The groups are shells around one centre, one inside the other: the same stretched ball of 8 dimensions in 7 sizes.
(in the rows, 128 means zero)
Known rows, each followed by its group:
[141 161 160 120 112 135 155 102  99 132 105  73  94 148]
sogez
[182 151 128  88 113 143 156 101 108 167  96 127 104 173]
fodi
[131 168 153 127 103 116 186 103 102 121 114  99  94 142]
sogez
[151 229  93 120 115 114 199 121 108 124  90  94 152 128]
rako
[167 159  94 115 123 160 143 108 108 148 103 112 125 129]
siz
[185 208 102 129 121 126 152 141 107 123 109 105  98 125]
Bule
[165 175 119 132 135 146 122 131 100 136 111 117  95 121]
siz
[166 150 146 119  97 131 172 108 105 129 120 108  71 151]
sogez
[155 140 166 104  98 112 162  95 112 137 112  78  62 172]
siz
[174 196 107 113 117 135 173 126 104 147 100 126 123 136]
sogez
[177 149 184 110 110 125 135 110  99 130 110  88  43 181]
Fifiv
[177 202 134 112 110 114 178 127 104 133 102 110  95 154]
sogez
[179 171 106 102 113 133 164 104 113 137  97 112 112 162]
fodi
[159 197 129 119 122 130 155 107 101 111  88  75 118 159]
dogu
[167 144 155 113 110 147 137 105 102 142 109  75  76 153]
Fifiv
[118 181 107 132 107 140 196  89 104 112  99  77 153 123]
fodi
[129 140 117 148 116 184 153  89  93 106 113  95 127 113]
fodi
[168 163 131  96 127 129 135  96 110 143  87 100 106 180]
Bule
[180 183 165  99 114 102 150 131 107 159 105  99  63 166]
dogu
[146 148 139 103 126 130 146  95 107 153  98 128 105 165]
Fifiv
[174 132 115 118 136 178 109  97  98 134 101 136 103 155]
fodi
[150 154 146 124 112 148 162 110  97 141 114 116  95 135]
sogez
[195 162  97 115 126 157 129 116 107 133 104 130 100 150]
Bule
[163 198  95 134 100 139 207 131 103 131 119 128 123 104]
fodi
[166 171 148  93 117 116 152 113 109 166  97  96  94 164]
Bule
[213 163 113  95 125 135 125 115 112 139  97 132  78 184]
rako
[191 201 101 131 121 138 158 143 101 125 113 138  97 125]
dogu
[136 146 170 125 121 128 133  96 100 119 108  83  74 160]
siz
[172 192 106 137 127 147 140 134 100 122 110 107 104 116]
sogez
[133 153 136 111 116 120 160  93 111 141 104 102 105 152]
Bule
[177 192 149  96 119 103 151 126 109 156  96  92  85 167]
Bule
[163 199 107 135  97 142 199 127 101 122 115  94 120 109]
dogu
[127 152 133 139 116 146 149 104 102 124 117  78 103 114]
siz
[148 154 149 114 123 128 142 115 104 157 112 120  85 141]
dogu
[143 174 119 115 138 119 128 112 111 146  98 108 111 141]
rako
[152 159 120 124 111 149 166  90 102 109 101 102 116 153]
Bule
[149 214 110 151 109 111 185 147 105 114 126 102  98  90]
Fifiv
[173 190 104 103 117 121 165 116 114 147  96 106 118 149]
siz
[160 136 144 104 127 127 123 110 111 166 112 128  72 154]
dogu
[192 197 143 102 110  99 160 135 111 146 105  97  69 163]
dogu
[160 194 169 124 101 104 177 124 100 115 110  72  69 154]
siz
[150 189 154 126 106 120 175 103  99  99  99  68  96 161]
siz
[205 162 137 102 113 140 143 116 104 138 104 121  72 177]
siz
[193 147 127 119 120 179 132 108  93 127 105 129  92 159]
Fifiv
[170 133 134 115 123 141 120 114 109 151 119 126  67 144]
sogez
[147 174 168  89 107  80 172 106 116 161  99  84  79 177]
Fifiv
[166 141 124 110 116 133 137 112 114 158 117 110  80 138]
fodi
[165 135 102 116 107 180 163  93 103 146 110 118 124 132]
rako
[169 216 105 138  90 128 217 129 102 101 114  90 116 117]
rako
[169 143 147 121 127 146 125 122  98 151 119 143  68 142]
rako
[213 179 114 113 122 138 132 141 106 143 112 135  71 147]
dogu
[159 165 160 115 104 115 169 124 104 150 120 105  67 142]
sogez
[164 173 106 132 103 146 180 108 104 108 113 109 109 132]
Bule
[181 184 139 126 125 116 136 135 103 121 114 125  62 150]
fodi
[180 157 118 117 106 164 166 103 100 127 106 116 107 151]
dogu
[194 147 172  85 122  89 111 124 118 167 110 114  22 193]
Fifiv
[171 176 126  93 121 112 145 121 116 175  99 102  97 151]
rako
[153 189 115 129  91 124 212 106 107 105 111  95 114 137]
Fifiv
[152 164 105 152 115 146 154 122 104 107 129 116  91 102]
siz
[151 192 112 123 118 135 164 117 105 134 100  86 126 124]
sogez
[127 205 151 125 104 104 197 107 102 114  98  58 117 142]
siz
[166 189  76 133 114 152 184 127 104 134 114 145 135 103]
Fifiv
[171 161 122 106 114 144 150 104 108 144  99  91 106 154]
Bule
[118 156 146 120 112 117 168  90 108 129 106  85 106 145]
Bule
[143 145 128 108 128 119 127  90 117 136  99  92  95 162]
rako
[194 186  95 126 122 163 157 133  97 133 108 152 113 129]
fodi
[189 143 128 130 124 184 119 113  91 122 111 124  84 145]
rako
[156 163 146 129 100 106 176 128 109 134 134 121  55 127]
fodi
[158 127 120 110 119 154 139  84 108 134 104 124 102 163]
fodi
[141 139 107 121 127 169 143  97 102 153 107 132 131 123]
Fifiv
[191 213 120 116 116 116 161 137 106 126 100  96  94 148]
Bule
[172 144 167  92 130 120 107 100 108 151  93  94  64 194]
dogu
[189 185  74 145 119 178 157 143  97 130 122 146 118  89]
rako
[176 175 156 111 122  78 126 129 117 129 113  97  35 171]
rako
[192 165 142  95 130 113 114 126 112 159 102 117  61 173]
sogez
[183 164 170  94 116 104 137 110 109 139  98  96  54 197]
dogu
[141 200 122 138  84 120 228 119 104 112 120  80 115 110]
Fifiv

New rows, each followed by its group:
[153 159 141 133  95 119 185 121 106 128 134 119  67 124]
siz
[167 188 129 124 131 123 127 117 105 109  96  84  91 156]
siz
[163 150 140 110 108 120 159 116 111 156 120 122  73 144]
sogez
[174 140 107 121 139 179 107 106  99 140 103 135 109 141]
siz
[171 161  93 120 110 151 162 104 110 127 108 107 115 136]
Fifiv
[133 134 182 109 102 120 161  87 105 140 110  72  72 167]
dogu
[138 184 137 134 108 100 177 126 109 126 123  99  82 119]
Bule
[155 181  94 134 137 171 129 113  97 126  96  95 142 115]
rako
[182 152 124 105 107 141 155 113 110 154 112 113  86 149]
dogu
[177 133 140 104 132 144 103 110 107 158 107 123  70 162]
sogez
[159 190  97 144 109 149 174 116 102  98 111  90 120 115]
Bule
[149 152 153 130 105 130 167 112 101 127 124 115  72 138]
sogez
[144 182 107 150 101 173 193 111  91 105 114  89 137  99]
siz
[134 173 169 137 105  99 172 108 103  97 118  84  63 151]
Fifiv
[165 126 139 134 113 172 133 111  96 134 127 119  73 126]
fodi
[205 164 148 103 134 138  96 135 102 159 103 111  57 165]
rako
[155 157  77 137 125 194 157 100  95 124 105 142 154 111]
rako
[167 171 113 104 126 139 141 114 109 161  97 106 117 142]
dogu
[134 138 166 132 103 122 161  94 103 109 122  91  63 152]
dogu
[159 123 161  98 117 136 133  89 107 154 105 109  74 179]
sogez
[167 212 129 153 108 136 178 139  91  91 117  93  93 115]
rako
[162 156 149 109 118 107 139 122 112 157 117 112  62 148]
sogez
[216 184 119 112 121 124 138 149 107 146 116 153  60 150]
rako
[182 184 140 130 108 137 157 122  98 105 109  86  78 150]
siz
[172 150 123 142 100 153 157 114 102 104 128  98  72 126]
rako
[133 141 129 123 115 139 152  95 108 137 113  99 102 132]
sogez
[151 118 134 123 125 177 122  85  97 130 107 113 100 150]
siz
[139 124 110 128 125 171 126  82 105 125 107  97 116 135]
rako
[213 134 136 111 122 159 106 121 102 140 116 132  47 166]
rako
[172 191 160 104 101  89 176 118 111 129 103  78  68 175]
siz
[181 167 109 151 116 159 146 133  97 104 129 136  77 113]
rako
[190 183  88 121 131 156 135 125 104 130 101 131 116 136]
sogez
[152 195 127 133 106 125 175 118 104 110 108  69 104 129]
sogez
[178 145 139 111  97 142 162 109 108 142 118  94  73 149]
rako
[157 149 154 121 116 115 138 121 109 144 124 110  54 141]
sogez
[146 198 118 121 127 129 153 107 104 118  88  73 131 145]
siz
[183 187 147  89 121 119 141 114 107 152  84  78  97 182]
Fifiv
[207 189  94 113 109 151 164 132 106 141 107 119 106 136]
rako
[152 177 107 139 106 165 183 123  96 136 119 109 126  94]
siz
[145 169 127 132 100 116 191 114 109 121 124 120  89 127]
siz
[202 130 134  86 131 156  96  98 108 158  91 109  78 192]
rako
[168 179 102 114 130 152 141 119 104 153  97 115 129 130]
Bule
[155 180 102 149 121 162 159 116  95 100 112 120 120 115]
dogu
[172 133 127 117 111 156 148 106 104 144 118 131  83 144]
sogez
[182 227 100 118 120 129 179 148 102 151 100 123 129 118]
rako
[149 158  90 135 119 184 164 101  96 128 107 124 146 111]
dogu
[166 211 128 116 104 107 199 125 105 126 103 110 108 147]
siz
[197 184 132 100 122 110 140 135 111 154 105 125  70 163]
sogez
[155 150 167 123 114 116 141 114 104 129 120 105  51 155]
sogez
[143 141 171  94 101 125 178  81 105 150  98  94  95 183]
rako
[171 183 136 140 116 122 147 136 102 111 123 110  63 129]
dogu
[169 175 169  88 122  83 136 118 114 160  97  94  61 187]
siz
[160 150 183 118  89 115 176 110 102 127 124  85  45 161]
Fifiv
[178 154 102 101 115 165 156  98 107 153  95 114 128 153]
Fifiv
[188 182 125 113 107 125 164 121 108 127 107 105  84 157]
sogez
[112 178 162 137  96 103 203 107 102 117 120  81  93 125]
siz
[171 119 130 101 117 152 131  88 110 148 106 121  85 170]
siz
[159 129 179  84 100 101 158  90 116 162 107  96  55 194]
rako
[133 167 144 110 127 100 142  94 113 126  94  89  96 170]
rako
[200 176 128  93 135 119 120 122 111 153  93 134  80 183]
siz
[136 157 124 132 117 165 161  99  96 130 107  99 128 121]
sogez
[135 180 147 135 120 128 150 108  98 108 104  69 100 138]
dogu
